There are 8 hidden switches. A switch that is on adds its own fixed numbers to the row, and there is some noise. The rows also spread widely along 9 directions, which tell nothing about the answers.
In the rows, zero is written as 128.
Known rows, each followed by its switches (1 for on, 0 for off):
[107 139 143  82 120 110 138 127 139 179 137 152 134 140 134 117 154 127
  60  90] -> 0 0 1 0 0 0 0 0
[141 142 165 115 138 104  85 160 135 167 184 101 202 113 114 135 139 140
  97  67] -> 0 1 0 0 0 1 0 0
[127 142 142 183  84  78 167 123 133 106 177  99 215 104 178 103 177 119
  71 145] -> 1 0 1 0 0 1 0 0
[127 113 120 128 173 171 128 120 134 128 137  86  98 159 140  92  91 133
 108 144] -> 1 0 0 0 1 0 1 0
[135 151 151 108  76 137 120 135 162 136 125 109  93 103 114  94 156 119
  97 120] -> 0 0 0 1 0 1 1 0
[148  85 113 169 114 125  99 182 118 153 138 100 143 135 178  43 107 154
  69 120] -> 0 0 1 0 1 1 1 0
[ 96 103 144 162  68 103 123 127 134 142 138 175 117 127  89 136 170 152
 107 132] -> 0 0 0 0 0 0 0 0
[108 146 126 155 149 204 133  99 133  81 135 119  95 130 126  97 119 137
 140 177] -> 1 1 0 0 0 1 0 0
[133 183 131 122  93 169 112 128 110  81 125 117 122 140  94  71  96 122
 161 101] -> 1 0 0 1 1 1 1 0
[106 173 109  63 100 142 174 108  82 121  79 157 160 132 160 110  96  73
 126 111] -> 0 1 0 0 0 0 1 0
[138 139 135 154  75 168 148 139 155 111 121 119  51 119 124  60 118 107
 119 105] -> 0 0 1 1 1 0 1 0
[102 134 143  98 140 149 160  81 141 115 157 115 123 118 149 114 173 127
 106 187] -> 1 1 1 0 0 0 1 0
[162 100 102 108 131 152  47 150  82 112 130  72 130 135 162  81 143 185
 132 159] -> 0 0 0 0 1 0 0 0
[150 147 163 138 105 123 106 157 132 120 164  72 166  92 149 130 136 121
 111 117] -> 0 1 0 1 0 1 0 1
[116 116 113 138  97 144  82 158 101  95 153 125 173 159 139  33 147 187
  80 144] -> 0 0 0 1 0 1 0 0
[112 159 134 112 187 202 166 119 134 124 144  98 121 139 129 139  69  82
 103 127] -> 1 1 0 1 1 0 0 0
[180 135 116 112  98 150  80 165 114 120 129  57 123  92 188  83 156 144
 105 155] -> 0 0 1 1 1 1 0 0
[106 144 141  85 154 104 140  95  92 143 155 148 185 145 121 181 144 129
 102 122] -> 0 0 1 0 1 0 0 0
[117 114 132 153 102  85 137 126 101 125 159 123 202 141 168  83 134 144
  80 136] -> 0 0 1 0 1 1 1 1
[ 94 116 146  95 157 126 113  92 120 138 150 130 137 140 106 174 170 159
 104 181] -> 1 0 0 0 0 0 0 0
[127 147 114  48 106 148 137 130 112 163  71 114 107  96 170 126 127  87
 114 154] -> 1 1 0 0 0 0 1 0
[106 166 121 103 140 171 133  78 103  72 126 138 136 157 125  99 137 150
 134 151] -> 0 0 0 0 0 1 0 0
[121 152 117 116 159 177 168  78 139  92 128  98 116 147 158  82 119 115
 103 164] -> 0 0 0 0 1 1 1 0

New rows, each followed by its switches (1 for on, 0 for off):
[139 128 147 149 167 149 138 121 179 158 148  62  94 100 142 168 130 106
  86 155] -> 1 0 0 0 1 1 0 0
[105 121 136  92 144 145 110 120 111 142 126 140 127 128 134 155 156 152
  76 185] -> 0 0 1 1 0 1 0 0
[163 112 150 135 159 142  61 139 126 149 157  84 101 115 113 139 116 161
 141 123] -> 0 0 1 0 1 1 1 0
[126 117 140  92 135 113 110 106 130 135 160  85 143 128 128 129 171 147
 108 165] -> 1 0 0 0 1 0 1 0
[ 91 150 139  90 129 131 191  99 124 131 135 140 142 155 152 102 109  95
  61 119] -> 0 0 1 1 1 0 1 1
[126 128 128 126 107 135 113 185 107 170 115 126 171 109 154 130 101 110
  78 115] -> 0 1 0 1 0 1 0 0
[ 88 125 138 169  78 143 120 131 135  97 149 170 123 146  87  85 157 166
  95 149] -> 0 0 0 1 0 1 0 0
[139 159 119 104 112 120 165 115 107 128 104 101 164 115 179 145 121  86
 103 124] -> 0 0 0 0 0 0 0 0
[ 70 121 144 117 168 129 145  92 118 137 178 164 155 172  98 133 145 154
  79 142] -> 1 0 1 0 1 0 0 0
[123 128 126 167  68 135 137 125 131 125  94 151  83 110 114 120 121 111
 138 147] -> 0 0 0 0 1 1 1 0
[129 118 165 119 127 141  84 127 150 131 173 107 102 123  98 106 163 170
 104 144] -> 0 0 1 1 0 1 1 0
[ 99 147 140  92  91  81 145 115 111 141 146 146 188 140 108 118 149 120
 105 106] -> 1 0 0 0 1 0 1 0
[155 182 141  62 108 138 103 120 106 140 115 113 127  87 129 142 132 100
 166 105] -> 0 1 1 0 1 1 1 0
[125 129 107 167 119 171 147 115  89  52 140 106 151 148 147  94 114 130
 128 174] -> 0 0 0 1 1 0 0 0
[125 112 133 137 134 183 142 119 156 120 123  96  56 126 160  72 107 122
 113 151] -> 0 1 0 0 0 0 1 1
[127  84 148 180 126 126 102 160 132 142 151  90 133 116 154 138 135 160
  70 175] -> 0 0 0 1 0 1 0 1
[155 154 116 122 120 161 154 135 133 127  97  78 127  93 196  98  96  73
 110 137] -> 0 1 0 0 0 1 1 0
[143 134 127 103 138 194  60 154 118 113 142  94 103 117 116  96 131 163
 129 155] -> 0 1 0 1 1 1 0 0
[ 93 113 145  89 136  99 154 100 117 157 144 140 160 154 162 120 147 136
  60 144] -> 0 0 1 0 0 0 1 1
[130 174 135  69 127 141 163 130 131 145 102  80 149 125 182  98  95  80
  73 116] -> 1 0 0 1 0 1 1 1
[ 73 138 131  85  93 136 145  98 137 140 129 181 108 125  99 125 188 132
  95 150] -> 0 1 0 0 1 0 0 0
[ 99 121 129 132 118 156 102 115  93 101 115 145  94 165 112 108 114 165
 149 143] -> 1 0 0 0 0 0 0 1
[121 113 139 127 198 191 104 116 124 138 140  97  89 130 121 175  95 135
 142 167] -> 1 1 0 0 0 0 0 0
[119 164 135  85 132 109 177  97 119 142 125 108 171 131 146 152 114  78
 103 122] -> 1 0 0 0 1 0 1 0
[136 123 127 126 131 193 127 146 138 124 119  83  82 117 148  84  98 111
 124 156] -> 1 1 0 1 0 0 1 0
[121  91 124 137 162 167 111 153 136 173 121  96 100 115 167 119 102 129
  87 185] -> 1 1 0 0 0 1 1 0
[103 147 122 110  89 142 130 134  98 120 117 156 150 146 117  64 108 121
 139 101] -> 1 1 0 0 0 0 1 0
[129 176 132 112 107 146 180 110 128 103 126 109 151 127 168  75 119  90
  86 122] -> 0 0 1 1 0 1 1 0
[112 121 106 101 159 171 142 135 135 158 111 121  97 160 159  85  97 121
  60 114] -> 0 0 0 0 1 0 0 0
[151 112 129 170 112 103 109 149 124 136 150  85 172 106 160 130 147 137
  91 141] -> 0 0 0 0 1 1 0 0
[108 157 135 125 125 162 113 137 105 106 141 161 135 160 102  94 106 146
 112  94] -> 0 0 1 1 0 1 0 0
[141 161 111  71  70 138 115 146  88 123  73 114 139 110 162  96 130 113
 115 147] -> 0 0 0 1 0 1 1 0
[124 161 145  59 192 154 120 105 137 136 162  80 161 130 141 119 123 124
 100 140] -> 1 1 0 0 0 1 1 0
[128 127 123  67 182 128 105 109  73 143 133 100 181 144 144 187 118 137
 113 153] -> 0 0 0 0 1 0 0 0
[137 129 101  96 126 164 102 181 121 183  83 111  97 151 169  58  78 122
  77  71] -> 1 0 0 0 0 0 0 0
[138 134 115 116  71 107 110 126  90 115 117 122 152 109 139 130 164 136
 130 142] -> 0 0 0 0 1 0 0 0
[118 182 110 112  53 107 186 129 106 144  59 160 153 102 176 131 127  65
  91 109] -> 0 0 0 0 0 1 0 0
[ 91 130 142 116 133 150 154 126 119 130 141 137 151 130 122 151 133 115
  93 165] -> 1 1 0 1 0 0 0 0
[117  86 147 112 157 118 120 115 154 168 150  86 117 124 145 142 163 149
  71 190] -> 1 0 0 0 0 0 1 0
[138  89 139 174  52  77 109 136 107 124 149 131 140 101 131 121 183 153
 130 164] -> 0 0 1 0 1 0 1 0
[107 113 154 142 103 103 147 147 170 202 120 154  85 126 101 140 117 106
  81  80] -> 0 0 0 0 0 0 1 0
[ 99 128 144 125 123 128 103 123 100 137 124 169 118 153  72 157 114 147
 148 109] -> 1 0 0 0 0 0 0 0
[144 135 111 106 122 175  90 139 120 131  86  90  75 113 163 106 127 137
 129 165] -> 1 0 0 0 0 1 0 0
[128 137 130 129  85  99 171 147 122 182  92 134 125 105 157 139 102  69
 100 101] -> 1 0 1 0 1 0 1 0
[136 158  96 106  95 172 134 105  96  88  80 118  95 126 152 100 125 113
 153 144] -> 0 0 0 0 1 0 0 0
[156 138 145 129  66 108  89 144 109 145 103 114 105  84 153 144 150 134
 147 119] -> 0 0 1 0 0 1 0 1
[187 142 135 113 103 149  60 151  74  82 138  66 135 116 136  92 110 148
 191 107] -> 0 0 1 1 0 0 1 0
[111  92  85 116 105 145  71 155  48 101 125 132 179 144 166  68 147 184
 121 201] -> 1 1 0 0 1 0 0 0
[112 132 142 106 141 117 149  94 103  93 171 100 203 133 142 161 171 138
  84 186] -> 0 0 0 1 0 0 0 0
[111 127 132  89  87  87 102 126  91 135 145 148 171 143 144  96 174 166
  97 114] -> 0 0 1 0 1 0 0 1
[101 153 132 113 114 152 163  99  89  81 115 128 170 123 161 119 116 106
 119 193] -> 0 1 0 1 0 1 1 1
[142 131 120 100 156 173 117 135 113 180  68 122  52 114 155 155  69  99
 126 139] -> 0 0 1 0 1 1 1 0
[144 150 157 152 145 154 148 127 159 122 172  77 108 113 122 143 121 104
 110 113] -> 1 0 1 1 1 0 0 0
[ 87 152 143  62 113 118 165 108 150 144 132 127 162 131 143 102 176 120
  39 174] -> 1 0 0 1 0 1 1 0
[121 188 156  47 104 114 185  92 130 107 164 107 200 106 151 109 175  85
  87 124] -> 0 1 1 1 0 0 1 0
[158 160 156 138  81 131 119 140 127 119 126 103 100 100 126 123 105 104
 147  93] -> 0 0 1 1 1 1 1 1
[114 141 151 136  98 111 160 130 138 160 112 143 110 126 127 154 104  96
 105  69] -> 0 0 0 0 0 0 0 1
[ 85 100 146 155 141 160  73 127  82  91 173 165 151 158  54 149 126 187
 161 173] -> 1 1 0 1 0 0 0 0
[149 155 118 125  69 124 147 173 110 142 107 116 146 112 164  97 105  82
  93  69] -> 0 0 1 1 1 0 0 0
[150 121 106  54 147 151 104 130  87 155  75  74  98 126 198 124  96 121
 115 163] -> 0 0 0 0 1 0 1 1
[168 156 125 121 135 178 114 133 107  95 128  54 139  80 168 149 114  99
 142 171] -> 0 1 0 1 1 1 0 0
[151 149 134  95 139 128 141 138  92 127 129  83 183 132 175 116  86  94
 100 103] -> 0 0 1 1 0 0 1 0
[120 135 150 127  62  95 125 146 134 155 119 135 137  94 115 147 156 118
  98 139] -> 0 0 0 1 0 1 1 0
[171 156 114 117  94 175  66 182 115 116 113  85 111 127 132  50  94 138
 129  75] -> 0 0 0 1 1 1 0 0
[128 148 161 141 101  71 160 127 145 136 187 111 206 140 115 103 139 114
  89  56] -> 0 0 0 0 0 0 1 0
[147 191 159  46 119 111 135 141 138 163 127  80 169 125 152 108 104  87
  76  48] -> 0 0 0 1 0 1 1 1
[131 154 139 116  72 137 138 110 137 121 117 143  75 119 114  89 145 121
 144  92] -> 0 0 1 0 0 0 1 0
[ 81 104 142 135 100 105 136 120 106 158 107 184 118 153 106 144 111 137
 112 124] -> 0 0 0 0 0 0 1 1
[128 122 155 169 116 150 127 118 170 140 146 129  63 120 105 103 132 140
 115 120] -> 0 0 1 0 0 1 1 0
[101 127 150 145 113 110 186 104 142 119 168 120 169 120 151 145 177 114
  59 176] -> 1 0 1 1 0 0 0 0
[101 138 105 142 107 145 176  99 116 114  85 133 123 115 177 138 139 107
  95 210] -> 1 0 0 0 0 1 0 0
[129 137 130 128 124 171 133  90 133 119  98 132  58  99 150 162 153 124
 131 194] -> 0 0 1 0 0 1 0 0
[ 95  98 133 123 181 158  90 126 122 136 179 119 157 155 114  91 128 176
  93 177] -> 1 1 0 0 1 1 1 0
[153 100 144 167 127 185  95 164 153 134 165  86  61 112 115  84 106 139
 128 125] -> 0 1 1 1 1 0 1 0
[125 118 123 117 100 103  91 199  76 168 140 125 219 107 166 121 131 133
  73 138] -> 1 1 1 1 1 1 0 0
[128 151 120 111  81 119 155 129 117 136  91 122 130 117 157 103 119  91
 115 116] -> 1 0 0 0 0 0 1 0
[100  93 129 168 207 178 156 113 135 105 177  98 138 177 142 117  96 148
  59 177] -> 0 0 0 1 0 0 0 0
[116 104 157  95 119  79  95 108 107 161 160 138 145 116 102 182 183 157
 118 158] -> 0 0 1 0 1 0 1 0
[111 105 134 148 140 181 114 102  99  69 157 121 121 135 107 126 129 159
 159 210] -> 0 1 0 1 0 0 1 0
